The same things were measured in two ways. Each way mixes the same 12 hidden numbers, adds some noise and spreads widely along 7 directions of its own, which tell nothing about the thing.
In the rows, 128 means zero.
Some things both ways: the first way, then the second way.
[ 96 179 129  60 158 141 161 133  87  97  63 143 125 119  43 114  68  90
 139 122  36  69 114  89 106]
[102  80 131  82 152  72 136 169 118 159  88  99 133  94 202  87  73 120
 140 112 143  81  72 101 145 113 131 136 107 147]

[139 156 149  97 126  99 118 123 128 124 106 165 140  95  53 149  86  92
 115 130 117 124 122 100 125]
[113 106 188 123 118 124 138 128 136 121 142 165  82  67 105 132 115 121
 179  99  99 149 127 155 117 131 133 130  82 121]

[165 142 199 122 169 106 147 138 132 154  97 150 127 164  77 101 136 121
  92 137 129  84 161 154 146]
[156 111 155 128 132  89 118 126 148 141  62 104 107  74 154  92 115  84
 140  99 111  99 125 122 128 125 107 170 127 154]

[137 104 175 157 125 134 125  99 144 149 152 160 176 147 121 148 169  70
 107 144 128  86 168 150 170]
[107 130 173  96 145 116 146 170 114 120 123 153 104 122 162 125 101 138
 108 156  82 121 171 128 122  93 122 124  75 110]

[127 103 161 125  50 121 154 177 170 190 149 108 100  83 100 157 112 132
 121 135 146 150 140  80  94]
[136 132 155 103  98  93 102 128 125  76  98 159 100 108 104 123 125 112
 147 114 104 127 156 113 153 129 119 165 135 154]

[123  85  96 105  92  50  77 153 188 122 160 138 111 144  86 129 145 133
 141 107 119 119 126 151 123]
[157 151 122 153 122 187  88 101 158 146  46  95 142 125 121  87 148 122
 123 118 129 109 125 108 150 128 132 128 106 150]

[ 79 130  99  92 139 113  72 130 123  48 115 194 133 124  61 151  84  77
 120 133  71  69 102 141  90]
[159 134 100 154 113 136 139 111 141 129  80  70 124 123 187 122 139 123
 138 142 169 118 116  90  87 119 104  95 129 175]

[162 118 167 160 142 189 195 130 128 196  85  98 137 199 185 123 186 130
  94 157 130  87 190 118 171]
[ 96 152 176  86 147 143 115 167 108 114  96 101  82 128 164 123 112 155
  83 172  76 122 180 145 120  90 129 139  76 105]

[101 113 175 106 143 157 187 112 103 195  74 164 140  79 116 158 126  88
 150 167 115 135 138 102 144]
[ 96 124 177  98 149 152 111 145 136  92  47 123 109 110 125 115 110 129
 135 151  68 166 190 124 115  88 125  91 122 114]

[128 126 139 114 157 106 111 171 156  63 140  93 103 187  98 113 110 142
 121 146  95  52 134 139 113]
[166 120 141 104 126  97 125  92 129 165 162 196 125  98  31 133 168 106
 143 111  87 137 169 129 182 152 116 192 150  91]

[110  72 134 144 152 136 192 112 123 214  71 156  96 134 164 156  81 124
 176 125 139 112 131  90 141]
[155 141  98 147 126 126 152  92 145 142 145 136 149 102 143 128 162 120
 133 116 155 129  94 115 131 147 122 120 125 146]

[137  93 158 135  61 103 143 172 159 198 154 179 115 101 105 160 143 101
 148 129 126 141 145 128 124]
[131 150  79 150 149 104 154 136 133 116 128 132 166 168 173 137 130 137
 107 134 173 119 109 110 112 105 126  83 130 155]

[126 148 122 109  93 122 101 201 145 111 132 105 100 159  68 126 145 141
 101 140  81  96 152 108  96]
[193 129 120 175 101 126  90 103 147 116 120 154 116 119 103 103 156 143
 153  95 170 100  94 115 135 126 114 155 136 194]

[125 103 127 155 122 123 118  96 133 148 124 191 183 146 107 134 202 124
  98 120 112 118 142 165 136]
[104  86 119 147 150 115 172 134 130 122 195 153 104 132 134 128  87 169
  98 106 147 134  65 150  92 137 150 112 121 107]

[140  66 134 160 109 160 188  58 142 192 106 145 157 123 200 168 117  96
 138 154 153 124 141 129 148]
[ 78 148 147 105 129 162 148 147 131 140  72  71 120 129 183 120 115 117
 115 152  73 135 108 116  97 126 125  78  87 129]

[144 156 127 101 106 118 192 172 123 157  82 124 154 123 109 105 123 149
  85 104  87 104 128  65 116]
[114 120 110 130 125  99 192 155 109 129 199 119  88 123 211 152  73 176
 102 121 185  93  70 133  99 148 139 105  64 116]

[176 183 152  89 134 123 129 145 132 111 103  89 122 135  71 118 131 134
 107 153  77 109 166 106 140]
[136 126 112 140 120 124 132 132 121 126 167 137 120 104 162 137 119 134
 129 116 172 121  73 119 130 153 139 130 115 152]

[188 142 153  82 141 110 133 131 134 129  84 158 148 105 119 138 133  98
 124 191 130  96 170 141 174]
[122 113 146 125 143 125 151  90 129  91 147 102  73  66 134 145 123 134
 130 124 135 169 168 147 118 141 132 198 118  70]

[175 158 155 112 101 132 159 155 124 157 107  70 165 167 151 132 196 107
  64 179  67 142 174 120 145]
[139 122 130 150 104 116 118 130 154 138 129 179 145 135 114  89 126 122
 129  82 117  89  61 126 148 133 133 105 118 190]

[135  90 114 163 117 130  93 169 166 121 137 167 117 185 157 156 188 150
 101 120 106 103 143 163 121]
[158 113  63 141 179 140 115  93 125 171 153  81 139 112 122 156 176 153
  89 137 179 168 111 115 124 127 141 161 206 109]

[ 97  63 133 148 132 136 159 167 140 142 129 143 140  93 169 163 114 172
 138 157 117  99 130 101 110]
[141  85  96 158 148 115 201 124 143 160 183 144 146 122 169 137 107 156
 147 128 170 135  85 119  82 127 102  47 131 119]

[107 119 106  80 121  62  73 147 139  84 121 181 166 145  80 131 143  68
  84 128  77  89 118 167 117]
[170 120 113 162 156 190 120  72 153 165 135 118 150 108  77 135 181 139
 162 133 131 171 146 114 143 133 100 152 152  88]

[144  94 164 116 146 128 131  89 138 157 112 155 113  86 119 165 126  98
 189 183 131 109 170 138 172]
[141 101 117 135 158 138 113 109 153 134  71 100 144  80 147 101 131 108
 121 108 127 147  92  99 124 129 132 133 163 145]

[155 125 155 104 160 142 153 147 106 143  83 145  76 104 134 120 113 135
 162 212  89  83 184 120 158]
[155 154 117 155 141 169 117 115 138 120  85  75 113 125 145 143 142 144
 128 162 162 148 159 136  90 118 110  90 135 118]

[120  62 117 117  88  81  76 125 186 124 178 158 110  59 121 189 121  98
 189 155 137 114 145 112 157]
[106 150 127 100 169 176 129 133 109 111 129 111 125 112 153 157 129 150
  79 180 123 181 196 121 134 118 156 123 119  63]

[103  95  94 114  88 146 117 156 158  82 164  80 150 110 144 179 137 141
 159 181  83 102 134 110 111]
[129 116  90 125 150 148 123 125 124 135  89 101 157 125 177 102 124 128
  90 133 159 127  77  61 128 132 151 126 136 155]

[144 101 120 103 107 163 159 126 149 149 104  96 119  84 162 176  99 130
 173 192 136 112 160  85 152]
[100 133 171 101  83 109 136 122 126  50 105 129  66  96 164 107  89 137
 143 126 111 119 166 128 129 124 132 150  70 137]

[125  84 118 126  80 114 102  75 173 185 134 197 109  97  77 150 128  80
 157  86 156 118 149 128 152]
[130 113 133 107 124 125 122 118 120 105 138 120  87  99 137 127 120 178
 118 127 133 132 113 122 135 128 126 155 127 125]

[141 116 162 148 150 146 137 106 133 149 127 161 161 181 116 130 190 117
 117 139 105 116 155 189 158]
[178 130 115 155  93 106 127  95 140  77  99 140  93 105 134 114 133 130
 134  96 172 111 104  92 110 146 122 149 120 182]

[ 84  98 123 142 131 142 134 213 137  96 138  74 147 164 180 166 171 162
  96 162  59  96 126  89  97]
[109  88 137 101 221 157 129 147 117 188 161 141 147  81 121 140 127 159
 119 146 120 176 126 132 145 107 149 128 131  56]

[ 98  57  85 131  48  93 105 178 164 170 144 136  79  79 118 163 116 158
 160 157 136 127 147  87  87]
[119 147 122 139 132 134  93 126 129  79  80  94 125 149 159  90 113 114
  83 143 155 105 153 134 136 115 152 170 122 140]

[123 149 110  65 129 143 141 123  95 104  68 159 129 133 106 116 125  70
 123 179  42  84 146 151 125]
[124 167 124 133  78 134 122 111 134  76  95 118 118 190 108 126 129 142
 150 151 118 116 196 127 134 111  95 106 124 134]

Other things, the second way, with their names:
<190>: [131 173 127 122 135 152 106 136 114  97 125 128 127 136 143 152 145 143
 121 166 143 144 177 119 146 112 129 140 107 118]
<131>: [136 159 128 140 119 179  96 137 138 140  81 107 146 130 140 140 148 116
 148 136 108 142 132  94 141 121 116 103 126 159]
<218>: [ 93 124 185 115 115 152 132 119 152 126 124 167 124 122  89 101 123 134
 162 128  45 137 182 157 161 106 112 118  84  95]
<269>: [ 79 103 114 118 193 125 142 149 121 150 132 106 154 146 158 115 105 131
  91 145 132 138 108 133 120 100 154 134 128  94]
<278>: [119 123 101 119 170 169 116 141 108 115 130  96 133 162 136 152 123 177
  89 184 135 170 165 105 118 106 123 125 172  85]
<228>: [129 111 114 104 147 129 129 102 124 104 118  96 108  93 139 132 128 146
  99 145 130 162 148 113 128 134 131 156 169  97]
<208>: [166  97 120 151 139 115 108 138 144 167 118 143 147 140 112 101 123 128
 135 113 135  99 122 119 142 106 105 135 159 151]
<297>: [132  98 188 131 118 141 141 117 140 148 164 163  77  98  74 119 112 151
 182 123  98 131 154 180 116 130 104 118  87  84]
<283>: [107  87 146 115 147 132 147 110 143 167 136 118  98 111  95 111 127 173
 153 133 118 141 101 167  89 112 118  74 122 102]
<244>: [199 127 107 129 105 132  96  57 134  93 123 168  99  98  27 135 183 155
 134 109 142 161 139  97 143 162 121 167 188 137]
<189>: [147 148 150 137  86  97 135 110 150 110 114 150  99 105 101 140 142 109
 181 105 110 127 152 152 124 134  97 103 123 149]
<6>: [160 133  31 181 155 105 203  96 132 123 195 119 160 144 189 164 137 137
  84 118 230 132  24  89  74 180 128 105 154 138]
<64>: [150 125  69 111 136 104 117  86 105  97 132 134 158 125 116 130 157  96
  98 135 176 152 141  66 163 160 152 209 189 123]
<54>: [121  96 122 146 145 147 127 128 139 156 150 137 131 138  85 138 111 141
 132 106 117 148 124 133 139 130 134 129 152  91]
<388>: [142 100 156 112 136 105 107 130 121 139 137 129  95  85 128 113 120 143
 153 110 126 106 116 128 153 121 116 196 112 127]
<255>: [178 160 141 141  95 165  89  98 135  89  70 103 105 131 109 118 152 119
 138 163 121 130 200 113 125 134  87 154 144 133]
<347>: [137 150 118 123 117 119 119 138 140 143 101 111 146 137 152 129 131 120
 133 138 113 114 156 122 151 112 102 104 143 143]
<332>: [112 138 131 158 120 138 165 150 160 144 132 149 164 168 150 130 116 138
 172 137 102 128 129 146 110  94  87   8 111 144]
<404>: [100 105 129 119 100  74 126 148 127 108 119 139 120 182 120  92  92 132
 122 125 112  88 132 147 130  99 121 119 151 153]
<80>: [ 92 127 156 116  77  84 192 149 114 121 212 199  86 148 131 127  91 153
 127 121 111  89 101 164 104 141 133  78  50 135]
<275>: [145 149 148 193 148 187 112 121 167 120  81 104 116 118 149 120 146 155
 162 129 145 143 123 145  84  82 113  79  84 160]
<338>: [101 124 157 100 147 176  91 123 121 123  56 103 138 120 115  89 141  83
 112 174  76 156 174 107 130 119 137 156 134 109]
<191>: [ 95 106 170 129 148 115  95 174 137 148  81 124 110 129 142  82  91 133
 133 101 104  90 106 155 131  76 148 126  87 160]
<356>: [113 101 106 150 137 115 162 124 140 122 139 118 128 141 167 100  89 143
 106 110 160 106  80 127 106 132 141 121 110 131]
<114>: [155 124 121 144 127  97 137 140 137 154 104 107 125 121 171 112 119 106
 130 117 145  87  94 117 110 125 110 123 119 166]
<40>: [121 123 167 116 146 152  85 161 126 106  23  90 103 105 161 112  91 105
 124 135 104 135 206  95 135  88 140 161 104 120]
<201>: [ 94 159 171 114 113 152 133 141 128 107  87  95 106 118 177 108 100 112
 139 153 106 107 151 144 123 131 122 123  48 112]
<110>: [150 104 153 116 107  83 120  97 134  95 104 122  72  57 126 108 126 103
 144  98 133 128 154 128 135 136 131 206 135 136]
<148>: [110 133 140 134 152 143 158 122 142 126 107  97 124 113 163 123 123 112
 120 150 107 146 129 135  90 127 111 109 113 105]
<75>: [133  95 152 124 141  95 101 174 122 132 120 133 109  85 170 115  85 121
 144  95 145 102 102 126 150 110 136 159 118 156]
<396>: [113 137 128 127 123 129 122 119 123 124 113  88 106 115 155 118 122 122
 121 133 157 116 138 138 130 126 150 158  97 121]

Some of these things the first way, each followed by its name:
[ 82 146 134  93 190 182 187 138  92 143  41 122  89 169  85 103 118 150
 155 129  72  94 121 107 116] | <244>
[116 131 134 113 101 109 138 135 134 148 110 132 148 124 100 149 129  97
  89 103  86 127 119  93 104] | <131>
[152  84 158 151 106 120 156 165 174 155 160 128 100 130 110 134 133 184
 173 149 148 101 151 147 119] | <6>
[192 111 135 118  43 109  81 115 179 144 172 176 108  74  80 141 151 104
 141 171 140 123 194 167 147] | <404>
[161 151 175 135 166 122 111 149 133  86 131 129 139 202  90  99 165 130
  77 150  82  66 164 181 133] | <114>
[113 108 142 163 119 153 130 139 107 124 132 116 149 123 169 165 165 116
  94 177  44  88 169  90 118] | <75>
[140  70 151 134 124 107 107 114 172 129 152 149 101 107 104 152  98 126
 171 172 174  85 154 154 135] | <148>
[165  78 196 178 130 136 203 148 145 238 105 138 100 153 194 139 140 157
 102 139 153 150 155 133 134] | <189>
[104 132 111  79 101 109  85 130 128  73 123 117 173 101  87 157 113  81
  88 196  99 118 125 132  98] | <338>
[157 113 141 110 135 158 158 146 147 121 129  84 112 113 130 151 124 177
 197 198 105  99 170 130 152] | <64>
[154  78 111  90  57  82  95 123 183 132 155 124 128  61 143 182 103  71
 159 190 150 111 163 110 154] | <218>
[210 166 168 129 128 142 144 164 156 160 121 109  89 163  71 110 166 183
 154 144 125  99 201 124 171] | <191>
[116 139 141  72 159 120 114  82 101 125  64 196 157 112  89 139 146  38
 108 154  76 105 137 154 153] | <228>
[110  99 131 117 145 179 163  71 100 173  77 184 119  80 115 135 140 103
 189 167  93  69 182 113 167] | <278>
[163 101 135 115  41 104 104 185 169 167 163 157  82  59 114 183 111  94
 177 201 148 122 182  93 145] | <275>
